The groups are shells around one centre, one inside the other: the same stretched ball of 2 dimensions in 10 sizes.
Known rows, each followed by its group:
110 -34 154 -201 -161 -683 -11 -151 -34 149 -42 43 58 205 -95 -348 -353
 -244 47 -119
K_149
110 0 90 -187 -162 -447 15 -20 -142 42 3 -27 70 43 -39 -186 -239 -124 72
 -13
K_552
145 -25 83 -182 -141 -536 3 -96 -99 135 -11 18 63 130 -99 -269 -317 -202
 15 -99
K_828
216 12 -96 -135 -101 -109 44 85 -286 48 76 -70 77 -110 -74 -20 -182 -49
 -36 -1
K_125
178 -19 23 -165 -122 -422 13 -59 -147 133 13 2 65 76 -106 -211 -294 -174
 -18 -91
K_737
137 35 -15 -161 -146 -142 46 127 -277 -55 63 -103 83 -144 4 5 -122 6 68
 88
K_414
185 63 -142 -128 -119 168 76 262 -414 -122 126 -169 94 -321 26 188 -19
 120 36 163
K_777
132 -41 132 -194 -149 -675 -12 -164 -37 179 -39 52 56 215 -117 -356 -370
 -261 18 -144
K_232
219 22 -119 -130 -99 -35 52 124 -319 20 91 -90 81 -157 -60 28 -150 -15
 -33 27
K_125
166 64 -113 -137 -130 126 74 254 -396 -133 116 -167 94 -306 36 171 -20
 117 58 171
K_149
140 -20 83 -182 -144 -520 5 -85 -106 121 -9 12 64 116 -89 -255 -305 -190
 22 -85
K_105
128 9 48 -176 -152 -346 24 22 -185 22 23 -48 73 -12 -33 -128 -209 -88 60
 10
K_105
182 -24 25 -165 -120 -445 10 -75 -136 151 10 11 63 95 -118 -230 -310
 -189 -27 -108
K_552
226 31 -146 -123 -95 43 59 161 -354 -3 106 -109 83 -205 -49 77 -120 18
 -35 53
K_777
171 63 -120 -134 -127 134 73 254 -399 -129 118 -167 94 -308 33 173 -22
 116 51 167
K_232
169 -23 42 -170 -127 -467 9 -78 -128 140 4 11 63 100 -108 -237 -308 -189
 -12 -100
K_737
133 -11 78 -182 -149 -474 11 -52 -127 87 0 -8 67 79 -70 -218 -274 -157
 39 -54
K_88
189 44 -112 -134 -117 43 63 189 -356 -61 102 -130 87 -232 -9 100 -83 53
 17 102
K_88
163 -27 62 -175 -131 -516 3 -100 -106 153 -6 21 61 130 -112 -267 -325
 -208 -7 -113
K_414
124 9 53 -177 -153 -353 24 20 -182 21 21 -48 73 -10 -33 -131 -208 -90 64
 10
K_828

New rows. What belongs after each?
135 22 12 -167 -148 -237 36 77 -234 -16 44 -76 78 -82 -16 -58 -164 -39
 62 49
K_105
203 -18 -20 -153 -108 -348 19 -37 -178 138 30 -7 67 45 -117 -177 -284
 -160 -45 -91
K_149
199 43 -126 -130 -111 61 63 192 -364 -54 107 -130 87 -238 -15 106 -84 53
 5 97
K_105
119 -1 79 -184 -156 -434 16 -21 -147 50 6 -27 70 42 -46 -183 -242 -126
 61 -19
K_737
129 18 30 -172 -151 -284 32 56 -214 -4 35 -66 77 -54 -20 -86 -179 -58 64
 36
K_828
141 47 -44 -154 -144 -50 57 175 -319 -90 81 -128 87 -205 21 66 -80 49 72
 123
K_777
105 11 80 -185 -164 -386 22 17 -169 6 14 -48 74 -1 -19 -141 -206 -88 86
 22
K_149
133 -40 131 -194 -148 -674 -11 -164 -36 178 -39 52 56 216 -117 -356 -370
 -260 18 -143
K_232
221 56 -184 -115 -99 206 78 256 -428 -87 136 -162 93 -321 -3 193 -35 108
 -8 134
K_232
227 19 -126 -128 -94 -35 51 118 -318 33 91 -86 81 -151 -69 22 -158 -22
 -44 16
K_232
168 42 -76 -144 -128 -17 58 173 -331 -65 89 -123 87 -207 0 72 -90 42 39
 103
K_88
196 48 -130 -130 -113 89 67 210 -376 -72 112 -140 89 -259 -5 128 -67 71
 13 115
K_828
136 37 -17 -161 -147 -132 48 134 -282 -61 64 -106 84 -152 7 13 -115 12
 70 94
K_125
134 47 -33 -157 -148 -67 55 171 -311 -93 77 -127 86 -199 25 60 -81 47 80
 126
K_149
138 35 -17 -160 -146 -139 47 129 -278 -56 64 -104 83 -146 4 8 -119 8 68
 89
K_414
129 -2 66 -180 -150 -420 17 -21 -152 59 10 -25 70 40 -53 -180 -245 -128
 50 -25
K_88
143 -43 122 -191 -142 -672 -12 -171 -37 193 -37 57 56 223 -128 -361 -380
 -269 4 -156
K_149
200 65 -169 -121 -110 220 80 279 -436 -123 137 -177 95 -345 21 214 -9
 133 20 167
K_232
143 -29 96 -185 -143 -578 -2 -118 -79 151 -20 30 60 158 -106 -297 -335
 -222 13 -115
K_414
221 7 -93 -136 -98 -138 41 65 -272 70 71 -59 75 -86 -87 -45 -202 -69 -47
 -22
K_232
175 67 -131 -131 -125 165 77 269 -413 -138 124 -173 95 -327 37 192 -10
 129 51 176
K_149
175 56 -115 -135 -124 100 70 232 -384 -106 112 -154 91 -282 20 148 -42
 94 41 145
K_125
182 -11 1 -160 -120 -355 20 -25 -177 109 26 -15 68 34 -96 -168 -267 -144
 -17 -67
K_105
138 29 -5 -163 -145 -182 42 104 -259 -36 55 -91 80 -117 -6 -22 -141 -15
 63 70
K_828
225 51 -182 -116 -96 180 75 238 -415 -68 131 -151 91 -300 -15 172 -53 90
 -18 116
K_232
202 65 -171 -120 -110 222 81 279 -437 -122 137 -176 95 -346 20 215 -10
 132 18 165
K_232
167 62 -112 -136 -129 117 73 247 -392 -127 115 -164 93 -300 33 165 -26
 110 55 164
K_232
161 45 -70 -147 -134 -19 59 177 -331 -75 89 -126 87 -212 8 76 -85 48 49
 112
K_828
206 35 -122 -131 -107 21 58 165 -345 -25 100 -115 84 -206 -32 75 -110 27
 -8 70
K_105
218 -2 -69 -140 -99 -211 33 27 -239 98 57 -39 72 -38 -101 -92 -233 -103
 -50 -50
K_149
169 47 -87 -142 -128 19 61 193 -347 -80 96 -134 88 -232 9 97 -74 60 43
 119
K_828
143 -18 76 -180 -142 -497 7 -73 -116 113 -4 5 64 102 -86 -241 -295 -179
 23 -78
K_88
186 65 -149 -126 -118 189 78 273 -424 -131 130 -175 95 -335 29 202 -10
 130 36 172
K_232
195 -5 -30 -152 -113 -281 27 7 -209 94 41 -31 70 -8 -91 -125 -243 -117
 -25 -50
K_828
129 2 59 -179 -151 -394 20 -5 -164 46 15 -33 71 21 -47 -161 -232 -115 53
 -14
K_88
138 44 -31 -158 -146 -84 53 160 -304 -81 73 -120 86 -185 19 46 -92 36 74
 114
K_777
210 55 -167 -120 -105 176 76 248 -416 -89 129 -158 92 -309 0 179 -40 102
 3 134
K_552
216 39 -145 -125 -102 75 64 188 -369 -35 111 -125 87 -235 -30 106 -94 46
 -15 82
K_414
134 21 18 -168 -148 -253 35 69 -227 -11 42 -72 77 -71 -18 -68 -170 -47
 61 43
K_105
